The same things were measured in two ways. Each way mixes the same 11 hidden numbers, adds some noise and spreads widely along 7 directions of its own, which tell nothing about the thing.
In the rows, zero is written as 128.
Some things both ways: the first way, then the second way.
[130 134 132 149 131 100 111 106 123 116 115 138 135 146 124 150 121 148 134 121 109 107 114 155 119 107 100 124 122 110]
[168 112 73 83 147 141 141 176 121 148 111 113 119 112 126 88 150 125 131 118 117 158 161 125 104]

[142 154 149 132 135 144 150 120 127 121 123 125 96 140 128 155 147 135 136 137 126 136 123 126 135 104 135 129 122 128]
[155 121 108 127 144 154 123 105 109 144 120 137 144 110 105 139 135 115 96 156 137 127 101 123 131]

[130 131 143 109 107 149 158 170 127 153 140 121 132 145 111 104 135 143 126 131 115 125 168 105 146 124 133 136 144 127]
[137 103 140 153 130 129 117 106 130 129 114 98 135 149 132 138 119 149 115 120 115 106 110 169 117]

[124 144 116 112 123 168 126 155 98 120 148 128 102 128 141 124 138 138 129 127 145 135 100 135 143 137 145 155 102 155]
[145 114 68 91 120 160 104 109 122 113 87 141 105 116 134 101 149 142 158 146 122 143 151 133 131]

[156 115 129 136 134 107 129 119 142 125 134 134 127 114 125 141 110 127 120 132 128 126 143 148 101 154 138 125 119 131]
[151 130 168 157 104 112 117 115 119 123 108 100 139 142 134 151 115 139 86 126 122 138 108 166 124]

[124 121 93 113 133 141 103 136 134 108 132 132 134 123 158 125 103 138 138 105 130 104 107 151 126 133 121 146 94 120]
[114 125 125 120 119 154 125 138 151 121 128 138 149 148 102 150 131 150 145 123 133 153 94 146 123]

[128 115 143 136 127 126 134 142 97 125 145 119 117 114 118 140 132 155 115 131 129 132 152 126 110 122 130 126 124 105]
[160 123 98 135 104 86 89 120 152 114 78 132 99 121 162 106 135 135 128 140 104 152 121 177 144]

[117 119 115 94 117 118 87 146 132 127 140 137 109 131 121 140 138 125 131 135 120 127 136 126 127 140 143 152 111 131]
[162 124 125 153 136 154 107 83 129 117 91 126 144 140 123 148 124 137 123 120 128 135 118 136 153]

[118 133 99 84 110 121 102 139 157 106 145 136 132 144 134 128 140 124 145 117 113 121 118 126 146 135 133 146 124 128]
[141 119 129 132 144 138 143 138 127 131 118 121 160 132 130 117 126 118 124 109 115 145 120 158 115]

[139 128 121 110 108 128 111 125 117 98 138 141 123 152 137 149 108 139 118 138 117 102 139 150 110 112 112 120 91 115]
[153 103 107 129 157 126 129 128 140 119 96 112 117 143 154 123 152 134 145 114 142 125 143 136 127]

[125 129 138 84 120 105 101 133 98 115 123 150 110 139 109 132 151 147 106 117 87 145 148 111 147 116 133 136 141 113]
[129 119 124 135 125 115 130 132 146 136 104 102 140 138 145 119 138 99 134 96 112 131 137 153 98]

[129 116 131 139 115 136 114 131 104 110 132 137 126 124 152 132 115 115 123 102 140 126 138 145 111 118 114 123 135 123]
[152 121 111 141 117 90 119 138 158 142 77 134 141 133 140 74 115 122 111 90 85 197 143 186 129]

[122 128 142 126 119 164 173 139 142 135 151 126 110 135 136 123 153 135 135 132 127 127 122 118 134 144 146 131 133 131]
[113 122 102 120 89 167 109 112 133 122 110 131 140 137 94 165 115 141 142 153 128 141 91 120 112]

[105 135 108 63 116 170 113 181 107 124 149 148 108 138 161 97 153 128 110 96 114 120 125 125 171 120 148 157 118 135]
[103 114 114 132 126 159 109 122 140 118 112 137 154 151 116 143 116 137 155 123 128 128 112 135 112]

[179 112 141 134 116 139 132 145 116 128 129 143 133 114 158 125 107 118 100 108 126 112 176 148 107 107 109 127 122 117]
[128 115 101 91 131 128 142 162 107 118 110 121 110 124 154 124 129 131 135 158 144 123 121 124 97]

[94 139 117 101 137 131 117 155 115 143 125 136 118 140 126 104 127 149 119 125 107 107 144 133 153 123 137 142 116 119]
[144 120 162 148 163 145 107 124 123 126 138 117 144 158 122 172 131 142 125 108 156 92 118 139 126]

[118 130 135 126 118 119 146 138 121 132 147 145 112 146 122 121 139 155 128 135 113 112 126 143 127 131 129 122 128 132]
[151 114 95 120 116 161 85 117 132 123 109 125 133 144 111 143 115 157 147 123 140 127 132 114 113]

[108 131 125 176 114 125 151 110 125 128 144 91 157 126 113 117 128 152 144 160 133 133 137 129 114 152 111 107 136 126]
[132 127 127 120 175 177 139 141 130 116 116 114 145 156 123 142 143 114 133 120 130 135 127 126 140]

[123 118 122 148 126 170 150 138 145 132 147 102 123 108 156 128 127 102 148 124 165 152 123 127 118 163 149 129 132 145]
[135 113 110 118 137 154 116 109 141 109 95 132 135 150 119 116 144 127 111 146 137 168 124 144 149]

[130 157 101 149 134 70 100 95 124 98 124 130 155 118 108 121 107 144 136 137 122 104 132 158 120 132 104 135 122 120]
[159 146 126 130 142 126 112 134 119 132 119 137 146 120 119 127 130 119 99 129 119 140 121 154 144]

[127 150 127 115 114 141 147 118 139 101 127 136 126 178 118 150 93 132 146 137 129 101 118 143 120 122 120 115 105 135]
[138 156 106 118 115 158 133 152 102 149 127 135 147 91 83 127 115 125 112 126 84 151 125 153 131]

[139 130 119 165 154 150 133 116 144 125 133 100 133 106 175 147 140 120 142 124 140 144 118 156 118 145 121 118 102 140]
[137 132 124 129 133 139 136 166 127 126 119 127 144 119 124 130 100 124 133 112 118 142 120 140 118]

[131 128 135 102 144 131 117 165 109 140 134 139 100 141 135 144 130 136 111 122 119 131 143 148 130 130 146 129 98 143]
[120 121 126 116 151 158 132 145 113 119 111 121 130 146 129 131 137 142 142 115 138 124 154 132 122]

[117 162 118 97 142 108 126 152 113 110 142 123 133 150 107 136 130 157 126 127 114 124 143 136 150 123 131 123 107 129]
[127 120 119 155 156 163 103 93 146 104 104 155 144 153 86 132 137 151 83 160 133 165 107 154 195]

[108 121 136 106 123 102 97 135 109 139 114 140 125 144 122 122 144 151 114 122 81 132 163 125 141 110 113 118 134 109]
[129 109 76 82 162 152 130 176 161 140 93 136 114 127 132 73 127 88 170 87 115 165 174 134 111]

[125 141 133 166 133 146 132 104 97 125 107 113 137 128 128 124 126 150 144 124 125 146 103 130 136 135 105 134 130 138]
[179 135 104 127 119 166 114 134 107 125 139 103 142 98 92 155 140 136 117 138 125 115 118 118 127]

[112 156 101 139 141 113 108 95 117 95 126 130 139 131 134 130 106 140 130 139 127 99 112 166 121 144 115 127 92 131]
[154 136 117 121 143 144 113 126 143 124 96 137 126 134 112 126 134 127 119 116 135 158 143 139 153]

[119 169 128 119 110 102 162 83 166 99 139 127 134 177 95 143 144 160 146 180 89 99 122 131 133 131 119 107 113 121]
[121 127 168 165 142 156 159 115 132 157 117 118 167 142 97 156 107 98 103 96 110 146 95 153 125]

[142 152 114 143 138 106 118 106 166 112 128 133 141 125 149 141 130 103 141 127 125 100 135 158 121 130 116 135 117 129]
[192 97 125 112 188 117 155 130 107 115 102 133 108 127 151 101 169 130 65 165 190 164 138 120 157]

[97 126 111 83 118 139 114 165 107 130 138 140 125 148 128 100 130 157 121 112 105 123 130 128 156 128 133 137 121 125]
[140 139 149 137 133 151 117 154 118 129 131 139 154 124 116 128 97 128 124 105 88 147 116 173 131]

[144 121 126 99 90 153 144 129 138 104 151 140 113 145 142 131 133 116 129 129 128 140 122 124 123 143 141 124 132 146]
[125 124 145 121 134 154 161 146 95 132 123 100 164 131 140 132 116 101 121 108 109 129 124 140 88]

[147 136 130 127 135 126 148 141 151 141 127 132 126 134 125 123 111 138 137 131 122 106 149 139 126 126 128 133 120 124]
[153 153 121 76 126 143 131 190 63 140 156 127 124 79 130 139 112 126 131 147 120 88 115 138 93]

Other things, the second way, with their names:
(310): [168 109 103 115 160 134 133 160 112 118 125 124 126 123 135 125 171 140 126 137 159 140 151 111 122]
(64): [137 111 125 122 163 145 131 117 141 105 115 129 119 152 112 134 197 140 87 169 162 173 123 142 170]
(918): [121 136 147 108 143 142 147 165 87 117 139 142 141 119 139 145 135 113 112 165 138 136 100 131 116]
(323): [136 124 93 117 139 188 80 116 139 115 112 132 133 144 103 134 102 133 134 151 112 123 103 138 149]
(274): [87 148 131 135 100 119 146 133 121 138 116 157 157 113 92 125 146 117 95 139 106 176 117 169 124]
(547): [129 129 109 131 129 139 108 114 123 126 97 129 144 149 130 126 127 131 110 151 99 137 107 160 132]
(801): [155 152 123 132 103 110 111 159 101 95 118 149 117 94 127 137 143 128 83 192 125 174 107 140 161]
(533): [166 112 104 119 138 93 126 139 123 138 116 109 121 116 170 116 171 116 131 138 123 114 119 154 99]
(429): [136 123 110 111 139 165 121 143 122 135 125 136 146 138 105 141 127 142 142 119 134 137 125 124 117]
(559): [132 140 99 95 135 187 99 149 109 132 112 156 134 121 92 118 107 94 97 167 95 184 120 130 148]
(250): [130 113 88 120 118 133 92 125 156 125 102 112 138 156 124 113 132 146 141 116 111 136 133 157 115]
(555): [160 117 92 135 138 146 62 110 145 96 119 113 118 156 115 163 148 175 123 168 158 91 109 124 157]
(594): [109 110 118 117 165 176 125 152 157 113 107 126 141 167 116 128 111 120 141 115 132 156 130 124 134]
(696): [109 119 105 114 178 178 142 129 156 124 113 136 146 158 100 118 152 121 125 132 121 158 116 150 155]
(898): [136 140 130 158 92 110 96 136 111 110 112 132 131 115 145 159 105 134 125 158 98 122 91 155 120]
(453): [103 120 122 141 126 143 101 131 146 136 115 133 151 146 116 129 94 124 148 99 107 119 121 157 107]
(936): [133 122 131 134 107 140 119 117 121 118 107 125 130 128 128 145 116 134 128 136 127 132 107 138 119]
(424): [131 124 138 145 74 115 118 136 144 141 122 130 131 107 101 131 121 116 104 126 105 170 107 167 115]
(130): [156 127 126 127 162 118 131 125 130 111 81 115 119 147 165 111 144 119 114 127 117 149 139 164 153]
(30): [161 120 119 141 124 96 97 138 132 119 112 146 100 102 153 123 132 128 119 159 116 127 105 166 139]
(508): [135 138 153 161 98 137 106 97 122 107 109 111 153 148 114 175 116 149 110 121 129 128 104 147 131]
(146): [161 147 134 142 118 120 109 132 122 102 120 146 113 107 126 169 171 128 110 171 152 147 106 130 161]
(827): [127 133 115 91 177 176 110 150 129 136 121 133 137 142 108 107 123 80 108 125 122 141 138 136 137]
(393): [126 112 142 126 117 146 132 137 146 131 125 112 150 153 116 153 109 131 131 112 134 141 88 147 103]
(148): [143 136 113 152 138 144 118 140 139 142 119 123 153 126 107 142 111 126 138 91 105 116 125 142 127]
(61): [82 123 106 120 153 184 124 140 167 122 110 125 160 175 95 144 129 98 144 114 130 149 123 115 127]
(823): [137 128 111 99 144 133 127 170 123 150 136 92 122 125 130 129 125 117 135 108 119 85 131 147 90]
(641): [161 115 79 84 181 155 113 138 129 117 103 111 103 131 141 96 146 103 122 142 142 112 152 124 144]
(783): [153 117 98 116 185 168 93 137 133 130 134 99 156 158 121 144 138 104 123 129 148 83 126 109 117]
(905): [120 141 142 118 147 140 112 155 109 111 127 134 138 134 133 123 131 122 116 129 124 132 136 153 127]
(152): [160 138 105 96 141 142 152 155 93 141 128 139 130 84 130 124 141 102 115 158 121 136 104 129 121]
(305): [92 151 171 149 83 122 121 142 122 131 138 136 167 127 98 171 101 116 105 128 119 139 83 157 102]
(341): [134 114 99 119 109 128 122 126 142 115 107 123 110 126 106 131 164 152 118 154 140 154 124 141 138]
(410): [120 117 120 110 160 178 127 148 129 136 128 121 146 148 105 122 111 114 120 129 111 134 111 147 122]
(780): [176 112 93 114 127 132 105 136 131 159 111 124 123 99 124 80 113 105 108 125 85 153 125 168 116]
(531): [117 137 100 73 149 153 142 167 104 160 126 131 154 122 147 106 121 79 153 115 101 120 124 134 67]
(457): [179 127 118 148 137 110 112 145 97 126 135 76 126 121 135 154 164 160 105 131 140 83 149 129 117]
(770): [183 119 160 145 170 145 128 148 107 142 122 97 156 150 147 132 79 139 113 79 107 121 127 154 115]
(93): [135 145 99 108 98 149 107 155 115 130 116 124 131 121 116 149 110 150 163 116 101 127 129 129 104]
(546): [133 139 117 139 115 106 150 139 120 129 100 135 126 100 138 128 140 115 123 134 110 146 119 154 129]
(591): [130 149 90 117 124 158 86 163 111 137 128 153 152 111 107 122 96 117 137 136 73 133 113 147 124]
(280): [134 140 123 117 121 120 130 153 123 114 115 146 122 114 138 130 136 136 145 123 131 138 132 150 125]
(112): [106 115 156 156 132 134 150 110 137 139 140 110 181 163 102 176 170 152 124 98 159 115 112 141 99]
(83): [119 109 97 130 130 146 93 109 162 109 83 112 130 170 117 108 135 139 122 122 117 161 152 154 143]
(753): [146 119 107 107 110 133 115 145 113 140 109 122 134 119 127 102 115 108 105 138 104 164 130 145 103]
(910): [142 118 124 97 143 141 128 157 112 146 131 141 123 115 126 119 123 109 112 150 130 139 106 145 110]
(727): [161 140 139 132 139 118 151 145 82 123 125 105 140 118 139 139 145 149 97 133 124 127 133 149 123]
(480): [189 112 132 141 144 119 119 152 107 122 134 109 130 117 136 127 130 146 84 154 119 136 102 152 134]
(709): [152 130 101 115 131 165 114 126 105 115 109 147 130 112 106 105 123 148 109 155 105 159 127 153 154]
(705): [165 83 78 93 149 151 126 131 147 116 91 104 93 139 147 101 160 136 148 135 149 145 151 118 120]
(306): [172 94 104 154 98 112 82 122 158 126 117 103 117 119 124 131 123 152 126 126 127 120 117 149 115]
(532): [135 128 149 117 138 90 135 151 123 107 116 158 119 127 154 116 181 140 115 127 176 161 151 153 135]
(469): [173 110 133 132 171 134 137 134 127 112 130 102 130 128 136 137 173 118 103 134 160 119 128 131 139]
(880): [141 122 133 97 138 165 116 138 122 126 131 126 117 129 106 139 137 119 110 145 152 133 118 130 126]
(537): [170 131 123 140 131 127 107 116 120 135 111 111 129 118 133 129 122 126 111 134 88 115 102 177 137]
(637): [127 125 97 119 120 148 120 132 161 130 95 142 129 131 100 125 144 125 142 120 120 176 133 136 137]
(248): [93 131 83 97 153 168 118 161 129 131 135 90 147 157 123 160 152 123 180 124 125 63 132 111 85]
(634): [135 121 144 131 163 158 158 145 107 134 146 151 153 108 96 133 152 105 81 160 131 159 94 141 144]
(22): [169 117 94 117 148 120 103 146 144 143 114 115 125 124 127 98 145 129 126 103 117 134 154 154 121]
(668): [186 92 112 141 120 107 118 100 151 121 85 125 95 119 130 119 143 149 100 146 157 159 116 140 153]
(380): [144 102 109 87 162 136 150 147 125 129 111 98 128 156 157 122 145 129 135 124 160 120 127 121 93]
(592): [150 138 118 148 129 120 126 128 129 115 99 145 143 120 130 128 137 134 116 135 110 166 115 158 155]
(28): [169 115 111 107 170 148 128 131 130 113 94 125 102 131 144 109 146 121 130 121 148 148 156 133 149]
(712): [159 117 140 115 162 158 150 123 81 114 142 95 151 137 138 173 164 123 105 157 183 86 108 98 108]
(176): [200 122 137 142 142 108 116 138 121 122 113 141 119 104 145 129 132 119 93 145 137 157 107 145 150]
(646): [200 102 98 119 138 146 84 130 110 111 130 126 109 108 118 115 146 144 81 184 148 139 123 125 147]
(68): [83 113 103 115 140 194 125 107 151 122 113 142 150 155 78 137 174 102 127 148 137 176 130 117 135]
(232): [121 113 151 122 145 116 124 156 142 124 121 114 124 149 151 117 131 116 124 109 124 140 128 172 107]
(810): [141 138 191 156 149 134 146 128 109 149 135 140 156 120 105 144 116 112 78 109 112 149 96 177 139]
(85): [173 119 117 100 146 171 119 119 123 108 112 131 108 124 125 142 134 127 127 159 145 140 101 127 154]
(147): [164 126 113 115 135 144 120 121 112 118 102 110 126 128 136 131 127 127 112 139 134 134 130 130 130]
(786): [147 133 92 113 124 156 90 113 122 133 100 147 140 130 115 102 107 135 116 145 82 161 118 166 144]
(819): [157 135 109 137 132 155 83 105 116 118 121 112 137 132 115 145 151 130 109 153 119 108 126 138 141]
(585): [163 139 130 126 156 133 118 128 83 134 117 116 139 117 142 116 130 98 75 149 112 120 132 154 132]
(828): [145 107 102 131 111 119 101 143 154 136 119 113 135 126 117 100 139 113 107 135 99 161 116 166 112]
(149): [132 123 124 117 118 139 153 117 117 120 101 108 137 135 131 142 148 127 119 142 137 142 113 136 118]
(861): [129 150 119 106 143 143 103 173 102 116 148 133 151 123 137 146 129 108 133 148 125 97 114 132 108]
(84): [143 120 121 108 136 147 142 147 122 119 116 108 117 130 133 131 147 124 118 146 129 145 118 139 124]
(165): [107 139 150 112 130 121 133 168 109 111 133 137 115 118 156 154 149 104 147 139 143 110 118 140 105]
(693): [136 156 97 108 114 137 107 186 113 123 101 154 131 96 128 94 86 100 131 125 73 178 144 151 128]
(906): [124 126 104 110 165 160 122 152 127 143 125 97 157 152 119 122 109 121 130 105 109 98 131 145 105]
(857): [99 140 102 115 113 172 108 129 134 133 116 144 149 126 90 144 105 108 134 143 103 136 96 137 122]
(374): [140 108 131 139 159 116 147 132 135 117 124 131 139 137 139 143 192 117 113 143 181 139 121 122 127]
(184): [161 122 104 119 140 144 88 130 142 104 100 129 133 154 130 121 120 141 120 134 135 155 130 135 148]
(939): [116 139 153 158 102 114 144 116 119 123 123 116 142 118 117 175 157 120 101 149 135 125 92 147 125]
(908): [174 101 126 88 176 137 134 146 116 116 117 136 91 104 148 67 169 94 85 152 152 165 153 154 148]

Some of these things the first way, each followed by its name:
[96 124 144 126 132 160 151 147 142 135 131 115 97 154 130 155 128 127 151 125 141 137 127 121 124 119 146 113 128 121] -> (22)
[138 143 118 123 129 119 140 122 122 108 137 119 140 138 122 126 117 166 121 135 111 125 128 147 134 119 123 112 111 115] -> (410)
[129 141 120 144 146 114 125 126 95 110 145 115 137 110 128 131 125 146 113 125 138 147 118 157 127 148 136 118 113 141] -> (83)
[123 130 136 128 117 117 137 109 149 107 134 130 111 150 126 155 136 137 144 139 116 127 131 133 114 114 123 105 132 111] -> (374)
[127 120 118 118 126 129 120 139 106 109 143 131 119 114 145 119 116 138 111 109 132 138 134 147 125 122 137 119 128 117] -> (861)
[115 134 141 140 142 136 133 127 107 115 135 130 102 146 146 163 146 154 129 118 123 133 96 157 125 108 124 110 107 127] -> (310)
[148 120 126 108 96 159 151 123 145 102 136 134 120 153 145 134 81 116 127 137 135 113 150 139 101 120 130 105 112 120] -> (857)
[127 144 146 114 128 111 155 142 122 127 148 140 122 130 108 125 167 157 121 121 100 115 148 113 144 126 130 140 145 113] -> (380)
[123 119 105 97 108 71 131 96 215 99 146 128 141 162 101 153 123 148 160 146 96 115 116 136 120 136 139 105 135 95] -> (828)
[144 148 129 147 124 114 144 103 126 103 140 119 127 123 115 136 114 127 124 150 143 136 131 145 114 135 140 114 129 134] -> (585)
[99 148 110 105 126 104 126 126 133 108 147 125 124 145 93 131 128 154 132 145 121 120 110 134 141 138 153 132 122 121] -> (819)
[99 143 103 66 117 113 115 151 155 103 145 122 142 166 101 139 126 149 147 130 106 107 140 114 149 123 134 135 113 105] -> (696)
[122 116 131 129 120 148 161 133 154 141 140 122 126 128 138 118 143 139 144 125 117 126 135 114 131 145 132 130 142 118] -> (393)
[123 109 124 108 114 126 109 142 117 142 124 131 131 123 114 108 125 155 121 130 99 119 158 110 132 135 121 152 126 105] -> (85)
[123 126 134 140 109 119 153 119 149 137 140 132 136 125 123 103 144 127 133 127 117 133 131 124 136 145 135 126 171 127] -> (753)
[134 120 123 121 131 141 108 142 124 134 126 130 122 108 143 126 128 109 121 115 134 133 140 129 126 149 140 154 124 137] -> (147)
[101 124 130 140 141 146 138 114 148 126 138 112 106 126 150 152 160 141 142 135 120 135 107 133 127 130 139 121 116 111] -> (176)
[115 129 110 131 126 149 115 114 141 143 99 133 146 121 151 82 122 120 134 107 107 122 123 127 156 139 119 152 148 126] -> (424)
[129 137 115 120 123 142 120 124 130 111 126 114 143 127 139 122 99 112 123 133 134 123 159 136 123 130 128 124 115 122] -> (641)
[138 138 145 128 114 149 143 123 118 118 122 131 111 144 129 140 135 140 133 127 118 120 135 116 130 103 115 134 130 112] -> (152)
[130 149 126 123 116 145 138 110 132 111 124 137 135 148 143 121 130 135 128 134 105 92 134 134 136 123 106 136 112 120] -> (668)
[123 142 116 159 129 95 146 99 158 128 141 102 167 123 102 119 139 161 147 155 110 115 124 132 130 156 116 130 132 116] -> (84)
[114 119 104 91 129 129 111 132 181 140 122 120 120 133 130 121 127 119 150 130 116 144 130 118 144 152 159 137 129 128] -> (908)
[119 133 105 118 140 112 129 110 155 96 148 128 138 127 142 142 125 130 128 123 123 113 113 157 122 151 141 115 107 122] -> (801)
[79 144 92 122 125 159 148 151 165 126 156 108 159 130 143 93 112 111 149 123 149 83 134 136 142 152 142 142 124 120] -> (555)
[122 120 119 116 130 133 131 130 128 115 146 120 135 133 153 134 131 142 114 125 112 133 138 150 124 136 130 99 105 122] -> (594)
[114 130 134 146 146 81 122 110 154 136 130 115 126 135 100 160 149 156 149 150 107 130 131 135 119 140 125 118 124 117] -> (637)
[82 148 109 133 128 149 146 115 144 116 142 103 150 125 147 103 151 121 137 129 125 132 124 126 152 153 136 119 140 127] -> (61)
[80 154 104 152 144 148 130 125 121 126 126 102 157 120 127 101 121 133 145 118 141 113 105 133 153 145 129 150 132 123] -> (64)
[105 128 123 112 117 120 135 129 156 133 125 124 134 138 115 107 105 115 131 138 122 125 168 124 128 141 146 113 149 116] -> (827)
[115 134 110 131 134 129 135 114 159 143 115 127 140 128 126 95 106 132 137 135 113 108 136 137 139 149 134 138 131 122] -> (880)
[104 144 139 126 124 101 131 113 99 127 123 127 118 146 86 122 147 175 126 143 98 152 116 121 150 124 134 118 150 122] -> (68)
[151 133 124 123 132 126 145 112 141 113 128 142 120 123 144 116 113 128 121 122 119 128 135 149 125 141 135 115 127 133] -> (305)
[115 112 121 115 123 145 115 158 134 138 124 151 106 130 154 117 92 94 135 103 147 111 153 144 112 135 137 134 130 137] -> (532)
[126 139 102 109 141 96 95 142 127 133 133 137 146 101 131 97 154 143 115 104 100 120 133 136 163 131 130 163 136 115] -> (918)
[162 124 129 148 117 140 135 111 123 110 133 126 131 114 137 137 113 120 130 132 143 129 128 135 106 147 120 139 120 138] -> (149)
[144 146 106 142 114 77 123 121 137 108 156 122 161 114 103 115 116 140 129 144 132 104 141 148 118 135 118 135 135 117] -> (547)
[100 122 128 109 127 124 145 155 157 131 157 117 110 147 123 145 146 143 140 133 125 132 130 132 130 124 155 108 130 113] -> (591)
[106 118 128 159 127 163 131 147 106 152 132 126 133 116 150 102 122 125 128 114 142 108 127 142 127 140 119 148 129 133] -> (93)
[119 146 111 117 124 81 152 126 151 113 164 121 138 142 99 118 127 158 136 156 117 128 137 148 128 157 145 98 128 136] -> (905)
[126 136 141 124 129 157 149 144 126 142 111 126 134 140 129 113 107 127 124 118 122 110 165 119 136 115 122 132 135 112] -> (823)
[127 125 115 112 101 125 121 135 157 124 142 138 120 120 132 114 137 111 139 121 130 121 134 120 132 124 140 150 154 115] -> (531)
[129 144 140 117 127 133 125 135 116 120 129 127 121 138 124 146 147 135 128 129 113 126 150 117 136 118 121 139 120 123] -> (546)
